There are 3 ways to turn a row about zero (a turn may also mirror it). The second row of each pair is the first, turned, with some noise. The first 27 pairs use one turn. New pairs use 3 turns, one after the other, and a turn may come again.
Some pairs, each with its turns in order after it:
3.172 0.256 -1.766 1.833 -1.047 -2.374 1.514 0.947
-0.557 -0.411 -1.791 0.806 -1.410 -3.744 1.442 1.103 => z_838

-0.064 -2.295 -2.462 -0.402 1.958 -2.888 -0.750 0.776
-1.319 -0.368 -1.501 -2.687 2.443 0.221 0.521 -3.069 => z_752

-3.304 0.807 1.444 3.178 -2.128 -2.290 2.894 0.138
-1.625 -1.098 1.385 0.375 -4.538 0.621 -2.952 -2.514 => z_752

-2.477 2.557 0.436 -0.277 2.615 0.975 -0.721 0.503
-0.360 -0.355 -1.608 -1.340 -3.024 0.043 2.081 1.788 => z_752

-0.057 1.223 -0.526 -1.069 -2.847 0.347 1.753 -3.073
-2.116 -0.496 -0.108 -1.994 -2.479 -0.378 -2.794 -0.536 => z_838

2.166 0.726 1.333 0.694 2.166 2.210 2.680 1.219
-2.088 1.881 1.424 0.034 0.434 0.667 2.403 3.212 => z_979

2.749 -2.535 1.018 -2.114 2.707 -1.608 2.068 0.466
0.535 4.866 -1.649 0.155 2.450 0.112 0.224 -2.362 => z_752

-3.450 -1.804 2.252 1.525 -2.843 -2.779 -1.942 2.823
2.264 1.572 0.208 -4.627 1.113 -0.415 3.630 -2.933 => z_838

-2.533 1.754 1.651 1.105 0.594 0.128 -0.461 1.391
1.701 -0.301 0.026 -2.096 2.621 0.493 -0.179 0.410 => z_838

-2.115 0.219 3.073 -1.706 1.277 1.607 1.603 -3.149
-0.475 1.315 -2.971 3.831 -3.012 1.258 0.632 1.317 => z_752

2.233 0.443 1.123 2.069 -2.426 2.821 -1.917 -3.226
2.176 0.155 -0.643 -2.345 0.248 3.114 -2.805 3.469 => z_979

-0.355 2.134 3.365 -0.390 -1.894 2.914 0.964 2.786
-0.518 3.742 -0.945 0.198 4.184 -0.527 -0.542 2.059 => z_979

1.424 -0.593 2.612 0.835 -1.141 1.989 2.155 -0.060
-0.172 2.341 2.322 2.607 -0.496 0.272 -1.220 1.132 => z_752

1.835 -2.782 1.460 -2.109 -3.199 -2.855 -2.916 -1.897
-1.299 -0.476 -1.841 0.471 -1.323 3.919 -4.232 -2.745 => z_979

-0.641 2.575 1.232 -3.004 2.071 -3.467 -2.550 -0.733
1.587 -2.217 -0.816 -1.539 -1.760 4.575 1.757 2.651 => z_838

-2.478 1.926 -1.082 -1.448 2.525 -0.531 3.439 0.454
-2.143 0.302 0.427 -1.419 2.126 0.768 -0.716 4.365 => z_838

0.124 -0.436 -1.842 -1.541 1.317 -1.960 2.763 -2.680
-0.618 -2.356 0.396 -0.486 -0.959 1.715 3.191 -2.135 => z_979

2.287 -0.228 3.332 -1.860 1.498 0.688 -3.222 3.479
5.858 0.172 1.254 2.226 -0.364 1.380 1.300 0.433 => z_838

2.834 -2.132 -1.159 -2.205 2.830 3.394 -2.998 -1.012
2.980 1.980 1.403 2.729 -4.156 2.662 -0.014 1.265 => z_979

-1.650 2.353 3.229 0.407 1.279 0.259 -1.821 -0.348
0.566 0.365 -4.199 1.011 0.147 -1.571 -0.265 1.934 => z_979

-0.044 1.610 1.877 -2.897 -0.210 2.939 -1.366 1.407
1.416 4.064 -1.554 1.677 1.083 0.649 0.087 0.370 => z_979

-0.693 -2.783 -2.967 0.932 0.450 1.740 -1.525 3.054
-2.198 -0.943 1.794 -1.867 2.674 1.971 2.345 -0.004 => z_752

-2.821 -2.166 -3.022 1.652 0.567 -1.597 -0.074 0.704
-2.739 -0.124 0.802 -0.629 2.443 -0.571 3.632 -0.862 => z_838

1.783 0.404 -3.221 -3.405 -0.617 -2.962 2.767 3.164
3.765 0.825 1.484 -1.756 1.278 0.013 1.787 -4.852 => z_752

1.966 2.636 -3.118 0.936 3.473 1.854 -1.058 0.635
-1.039 0.592 0.669 -2.344 0.718 -3.609 3.835 2.092 => z_752

1.400 -1.589 -0.901 -1.965 2.989 1.739 0.753 -3.124
1.325 -0.519 1.169 1.464 -2.368 3.417 3.265 0.514 => z_979

-0.202 2.322 1.322 -0.826 2.745 -0.804 1.866 -1.623
-0.175 -0.069 -1.895 -0.245 0.137 2.131 -1.377 2.986 => z_838

New pairs, each followed by its turns in order:
3.119 -2.801 3.459 -1.481 1.422 0.290 2.221 2.557
-4.050 2.037 -2.960 -0.401 -0.679 1.134 -2.248 -2.876 => z_838 z_752 z_979

-0.097 2.680 2.663 -0.100 2.975 -2.776 -1.273 1.148
-3.818 -1.153 -1.124 -1.524 -0.215 -2.791 -2.007 1.965 => z_838 z_838 z_979

2.923 -2.561 2.912 2.202 0.889 0.421 -1.856 2.717
-1.420 -3.654 -2.298 -1.422 -0.927 -3.325 0.706 2.368 => z_752 z_979 z_838

-3.417 0.088 1.802 -3.463 1.132 1.400 1.120 2.421
0.690 1.445 -0.181 -3.767 1.124 -4.362 1.379 0.503 => z_838 z_979 z_979

1.072 -1.355 2.817 0.379 1.457 -2.899 2.162 1.586
0.830 2.393 1.440 -2.855 -1.595 1.903 1.333 -1.901 => z_752 z_979 z_979

-1.669 1.624 2.279 -2.436 3.181 3.387 -2.068 -0.459
4.591 1.439 -2.752 -0.273 -1.525 3.066 -0.449 -0.871 => z_979 z_979 z_752

-1.645 -3.366 -2.320 -1.918 0.374 -0.400 -0.459 0.576
1.127 0.439 3.702 1.241 1.582 -0.986 1.546 -1.385 => z_979 z_979 z_838

-0.666 2.736 -3.316 -1.255 -1.348 3.075 2.799 3.464
1.305 -1.443 4.342 -3.509 2.194 0.734 2.974 1.180 => z_979 z_838 z_752

-0.879 -3.269 -0.916 0.358 -0.215 3.256 2.542 3.042
3.615 -3.779 0.722 -2.183 -1.816 0.506 0.494 1.538 => z_979 z_752 z_752

-2.653 -1.965 1.008 -3.347 3.134 -0.987 -3.296 1.880
-0.088 1.854 0.373 4.565 -0.542 1.946 -2.190 -4.028 => z_979 z_979 z_979

-0.843 -3.405 2.504 2.860 -1.065 3.455 1.310 2.642
2.480 3.926 -0.947 1.558 2.575 -1.596 0.564 -3.490 => z_979 z_752 z_979

0.425 1.994 -0.671 -2.914 -3.186 -2.445 -2.084 3.199
-2.668 -1.640 -2.101 1.489 -2.658 0.305 2.755 3.456 => z_838 z_979 z_752

-3.212 1.406 0.599 2.221 -2.138 -1.804 -1.262 3.442
-1.485 -1.059 1.707 4.513 -3.128 -0.173 0.919 -0.184 => z_838 z_979 z_752

2.134 -0.061 3.169 0.180 3.133 -0.196 -2.681 -1.423
2.885 2.053 -1.506 2.148 1.473 1.289 1.035 -2.759 => z_752 z_752 z_752

0.603 1.223 0.129 1.037 2.711 2.560 -0.184 1.231
-0.269 2.107 -2.514 -0.201 0.040 2.594 -0.916 -0.266 => z_979 z_752 z_979

-2.441 -2.409 -0.570 2.506 2.599 3.251 -0.313 2.809
-0.656 -0.120 -3.907 2.167 3.211 -0.229 1.289 3.436 => z_752 z_979 z_838

0.059 -1.294 0.893 -0.376 1.435 1.618 2.964 3.162
-0.297 -0.426 -0.838 -1.520 1.449 -2.624 0.713 -3.348 => z_838 z_979 z_979

2.583 0.421 -0.148 2.892 0.091 -1.166 -1.536 -3.330
-2.523 -0.235 -0.743 -1.812 -2.112 -0.075 2.877 -2.318 => z_752 z_979 z_838

0.056 -0.189 -0.918 -0.358 2.155 -0.916 -3.346 2.594
1.146 -0.258 0.123 0.598 -2.149 1.868 2.853 -2.478 => z_979 z_752 z_838

0.952 1.823 3.188 1.979 0.899 -2.594 -2.738 3.244
0.534 -1.349 -3.948 0.714 2.860 -2.563 -1.764 -1.786 => z_979 z_979 z_752

0.936 -3.087 3.245 1.523 3.277 -2.040 -1.056 -3.049
-1.333 1.110 -4.355 -1.859 -1.197 4.434 -0.673 1.728 => z_979 z_838 z_838

-1.908 -0.143 -2.720 -1.672 1.300 -2.527 0.827 -1.850
-1.844 -0.269 1.174 -3.297 2.535 1.065 -0.444 -1.493 => z_752 z_838 z_838

0.951 3.185 -0.280 -1.053 -1.156 1.211 -2.456 1.111
-1.483 -1.463 0.938 -0.656 -3.020 -0.182 -2.293 1.875 => z_979 z_979 z_838

2.898 2.290 -1.686 -1.119 -1.967 1.632 1.108 -1.353
1.454 -2.398 -3.031 -1.350 -1.127 -1.860 -0.533 1.500 => z_752 z_752 z_752

-3.445 3.061 0.682 -2.028 3.401 2.170 3.045 1.551
1.868 -0.300 4.733 0.125 -0.451 -1.496 -2.450 4.475 => z_838 z_752 z_838

1.187 3.215 -2.639 0.882 -1.710 -2.564 0.314 3.202
2.026 -4.384 -3.375 1.191 1.509 0.071 -0.034 0.885 => z_838 z_979 z_979

-1.257 2.199 -0.523 2.646 0.731 -0.064 -0.235 -1.355
-0.874 0.702 1.328 1.768 0.348 -0.528 -2.906 0.184 => z_838 z_979 z_752

-2.449 3.339 -2.023 -1.889 2.925 1.686 -2.906 -3.025
0.181 1.351 -1.378 -5.665 1.348 0.385 1.149 3.786 => z_752 z_838 z_838

1.689 2.290 0.124 -2.798 -0.367 -3.345 0.819 -3.373
0.089 1.589 3.230 -1.086 -4.141 1.015 -1.581 -2.301 => z_752 z_979 z_838

0.643 0.304 0.701 1.560 1.818 1.274 2.393 -0.919
1.736 -0.207 -1.873 -1.218 1.727 1.408 1.606 -1.353 => z_752 z_838 z_752

-0.900 3.114 -3.328 -0.463 -1.743 0.260 1.904 -1.250
-2.025 -2.775 -2.790 0.875 -0.684 -1.759 -0.961 2.175 => z_979 z_752 z_838

